The rows of a group lie close to one hidden flat surface of 9 dimensions, which passes through zero. Surfaces can cross.
In the rows, zero is written as 128.
Some rows, each with its group after it:
[111 163 104 134 117 120 156 211 136 142 146 131 174  86 110  87]  (0)
[107 119 111 134 119 150 102 140 128  96 104 150  87 155 152 164]  (0)
[114  90 135  94  77 123  97 152  85 138  98 173 126 163 162  97]  (3)
[128 128 139 140 109 109 102 101  96 145 146 101 124 110 122 119]  (1)
[141 125 182 145 196  95 206  14 127 171 116 162 183  69  82 125]  (1)
[124 124 104 133 148 141  84 124 134  78  67 123 106 161 164 110]  (4)
[ 45 152 147 130 148 115 166 112 125 143 156 188 153  82 112 132]  (0)
[156 156 130 111 110 139 107 130 118 159 117 110 126  96 119 118]  (3)
[ 97 113 118 119  79 141 139 200 139 103 189 110 117 142 118 144]  (1)
[129 120 168 157  81 116 129 106 100 154 156 123 133 125 116 166]  (1)
[ 53 135  77 117 145 161 160 131 144 111 119 137 134  98 157  99]  (0)
[108 105 116 145 135 138 131 110 127 102 138 126  93 158 144 160]  (3)
[ 77 101 108 108 127 141 120 148 153  71 176  86  93 151 140 145]  (1)
[152  70 136 126 136 126 144  88 126 147 132 143  79 129 107 178]  (2)
[ 73 132  75 181 149 104  92 147 127  93 191  91  86 111 136 125]  (3)
[147 118 167  98  68 129 134 114 101 186 158 143 101 100  95 166]  (4)
[102 128 151 114 129 130 148 129 135 112 150 157 126 146 124 150]  (4)
[143 141  63 114 192 140 150 121 155 162 137  94 159 114 143  74]  (4)
[ 62 201 134 134 212  76 144 161 155 130 231 164 193 150 124  91]  (0)
[137 121 147 100 150 126 170  71 126 188 126 147 163  90 113 107]  (0)
[ 80 169  85 207 109 120  52 152  94 158 143 145 105 106 148 144]  (4)
[159  59 148  86 146 113 121  54 116 106 108 101 121 180 144 104]  (2)
[107 114  99 168 165 140 131  94 151  91 161  68 119 174 159 157]  (4)
[130 115 170 107 122 120 167  85 117 160 148 138 148 118 111 143]  (4)
[164 141  99 141 129 134 131 142 130 158 120 116 137 116 125 123]  (1)
[126 151 123 138 127 128 152 174 140 150 149 151 156 110 113 124]  (2)
[127 132 109 120 203 125 137  94 151 110  94 139 127 104 128  98]  (4)
[106  88 121 127 101 114  56  98  95 101 164  87  77 178 157 141]  (2)
[138 126 155 134 124 107 138  72 115 140 142  70 169 107 117 104]  (2)
[124 114 112 152 105 106 125 186 122 113 131 126 140 126 121 103]  (3)
[134 124 126  96  78 126  74 123  98 147 147  71 122 129 145  93]  (1)
[152 134 128 111 127 131 162 160 141 155 115 152 161 117 118 114]  (3)
[135 114 134 132 154 128 140 108 139 108 115 121 129 140 125 132]  (0)
[108 126 105  92 162 146 142 112 147 135 137 125 127 150 153 114]  (1)
[119 112 179 115 150 101 105  32 105 103 103 115 124 132 134 109]  (0)
[194 103 166 133  89 108 137  83 120 123 153   4 172 144 115 105]  (3)
[ 99 161 143 124  58 114  89 188  93 161 144 161 134 118 125 118]  (2)
[104 112  75 114 140 139  91 120 113 162 123 162  69 116 147 130]  (3)
[137  78 127  90 142 114 106 115 112 129 106 171  90 132 127 118]  (2)
[151 134 120 148 107 107 129 114  99 215 179 113 118  39  80 135]  (3)
[169 147 114 141 111 110 110 177 122 146 113 129 122  70  91 108]  (2)
[109 113 112 148 139 145 144 110 138 109 135 107 108 131 135 157]  (0)
[ 80 151  95 122 163 143 119 160 150 105 145 160 126 153 156 121]  (1)
[100 140  71 103 158 164 134 126 145 163 178 119 122 163 175 122]  (2)
[203 142 157 209 143 114 153 123 130 137  57 167 148 122  96 163]  (1)
[142 109 127 133 186 131 162  82 149 106  99 126 133 117 118 134]  (2)
[ 91  50 170 133 155  89 178  68 109 108  81 196 156 125 120 109]  (3)
[134 128 150  88 139 103 165 118 142 118 184 100 134 101  92 116]  (4)
[171 116 130  90 138 135 158 127 142 149  99 121 165 132 125  86]  (4)
[194 122 123 137 103 102  90 140 119 125 108  69 126 109 110  91]  (0)

New rows. What belongs after each?
[136  94 117 119 190  98 144 108 145 106 139  97 148 135 114  77]  (2)
[159 150 138 121 106 135  98 133 124 135 114 106 117 114 122 134]  (3)
[108  98 167  89 128 121 146 118 128  78 103 144 136 136 118 114]  (1)
[152 154 150 119  99 145 144 161 141 117 138 104 169 163 132 128]  (3)
[138 146 138 148 211 123 177  73 178  67 124  78 160 112 104 125]  (3)
[138 124 148 190 106 117 166 122 117 175 133 139 201 131 115 140]  (4)
[180 102 105 116 148 158 166  86 133 192  76 131 160 144 149 111]  (4)
[148 155 122 110 160 189 173 125 173 137 112 167 115 151 137 183]  (3)
[121 186 150  91 135 124 139 159 139 142 132 143 190 122 127  73]  (3)
[152 161 201 168 105 127  95  83 121  81 109  99  81  99  89 212]  (3)
[131 137 127 120 175 139 146  73 155 108 136  95 131 145 140 137]  (3)
[127  94 194 179 118  71 169 150 124  60  80 164 170 108  74 120]  (3)
[175 152  82 157 103 138 113 210 139 121 124  85 139 165 144 107]  (1)
[103  95 163  75 108 136 162 109 120 147 160 135 141 117 117 127]  (1)
[125 111  85 125 140 135 109 141 124 127  99 152  89 123 140 120]  (3)
[123 159 156 139 115 144 203 122 147 157 153 127 211 128 127 133]  (2)
[123 113  99 133 144 133 150 140 141 157 179 131 116 137 126 143]  (2)
[128 121 110 139 108 129 116 169 126 124 147 136 107 145 128 144]  (2)
[162  83 106 144 130 130 141 161 136 136 129 156  66 123  99 176]  (2)
[ 84 161 167  97 138 123 136 111 127 132 132 181 165 134 138 107]  (3)
[109 174 124 120 150 178 121 157 160  87 107 167  97 161 147 180]  (3)
[177 167 120  79 120 185 110 141 141 149  80 129 104 139 145 145]  (3)
[182 187  87 206 151 121  92 164 130 139  79 137 141 144 148 123]  (1)
[ 91  89 131  72 104 103  94 200  92 154 154 235 102 172 138 111]  (2)
[103 107 126 119 154 118  93 123 129  81  89 179  81 144 137 141]  (2)
[152  78 101 116 138 134 157 144 140 143 159 125 114 168 124 140]  (2)
[127 115 175 145 125 128 131  91 130  87 101 135 118 146 125 169]  (3)
[104  81 160  57 106 158 144  90 115 150 123 172  86 110 117 166]  (1)
[153 105 123 141 110 135  84   4  71 227 117  98 100  95 144 146]  (4)
[154  87 206 131  73  70  98 131  91  84  76 126 140 125  95 100]  (2)
[169 163 101  54  81 121  83 205 117 180 180 106  66  24  79  95]  (4)
[ 66 173 203 136  87  90 118 142 100 108 121 197 175 106 115 118]  (2)
[105 188 162 119 116 131 128 127 119 119 105 129 184 116 142  90]  (2)
[109  91 160 137 155  92 169  90 135  99 174 100 167 167 122 117]  (2)
[117  93 111 112  96 131  77 123  90 139  97 163  77 143 153 127]  (3)
[150 126 173  84  78 144 115  91  98 163 121 121 137 152 139 135]  (3)
[183 117 172 114  82 130 135 106 116 127  72  93 168 128 125 101]  (2)
[123 117 110 141 143 145 119  96 129 128  97 146 118 153 160 144]  (4)
[172 163 119 114  41 157 111 212 117 168 107 116 163 137 139  99]  (2)
[101 164 119 142 127  99  47 122  94 133 105 139  94  69 124 100]  (4)
[132 118  86 211 154 128 128  97 139 111 159  37 127 144 138 149]  (4)
[122 141 110  77 138 145 119 173 144 106 129 150  91 131 139 120]  (4)
[150  79 120 128  97 114 128 161  97 168  88 184 118 101 108 113]  (3)
[119 136  88 138 128 145 123 147 137 124 135 109 104 110 134 130]  (0)
[124 139  83 156 174 156 151 124 164 119 154 109 148 229 193 139]  (1)
[129 163 146 150 101  98  68 173  96 122  54 175 155  94 126  76]  (4)
[114 106 135 131 130  87 110 144 114 111 154 122 132 138 119 104]  (2)
[134 134  92 113 133 140 140 186 149 139 143 129 122  98 120 112]  (1)
[102 104 109 152 189 162 181  11 133 203 170 138 125 139 153 188]  (4)
[ 99 100 140 105 125 126 127  99 128  91 155  90 118 129 120 120]  (1)
[126 124 151  77 123 132 134 103 118 161 141 158 119 110 123 128]  (4)
[170 162 137 141 149 138 166 143 170  98 146  60 173 139 109 132]  (3)
[122 126 122 123 133 131 117 138 133 129 126 129 111 103 115 129]  (1)
[104  72 135 138 117 107 153 111 105 146 134 163 129 141 123 138]  (3)
[117 127 153  90 127 124 141 106 127 142 144 158 105 105 109 150]  (4)
[136 175 112 133 168 129 124  83 132 141 102  81 144  58 123  80]  (2)
[128  98 139  76  80 117 119 134 119 108 162  56 146 131 128  84]  (1)
[132 104 165 145  96  67  92  82  86 116 138  58 158  99 108  75]  (3)
[130  88 137 163 152  89 143 165 144  70 117 153 114 141  94 144]  (2)
[111 100 128  89 121 163 169 125 147  95  91 128 172 184 170  95]  (0)
[ 96 122 145 182 113  83 136 185 121  77 125 166 141 107 100 123]  (3)
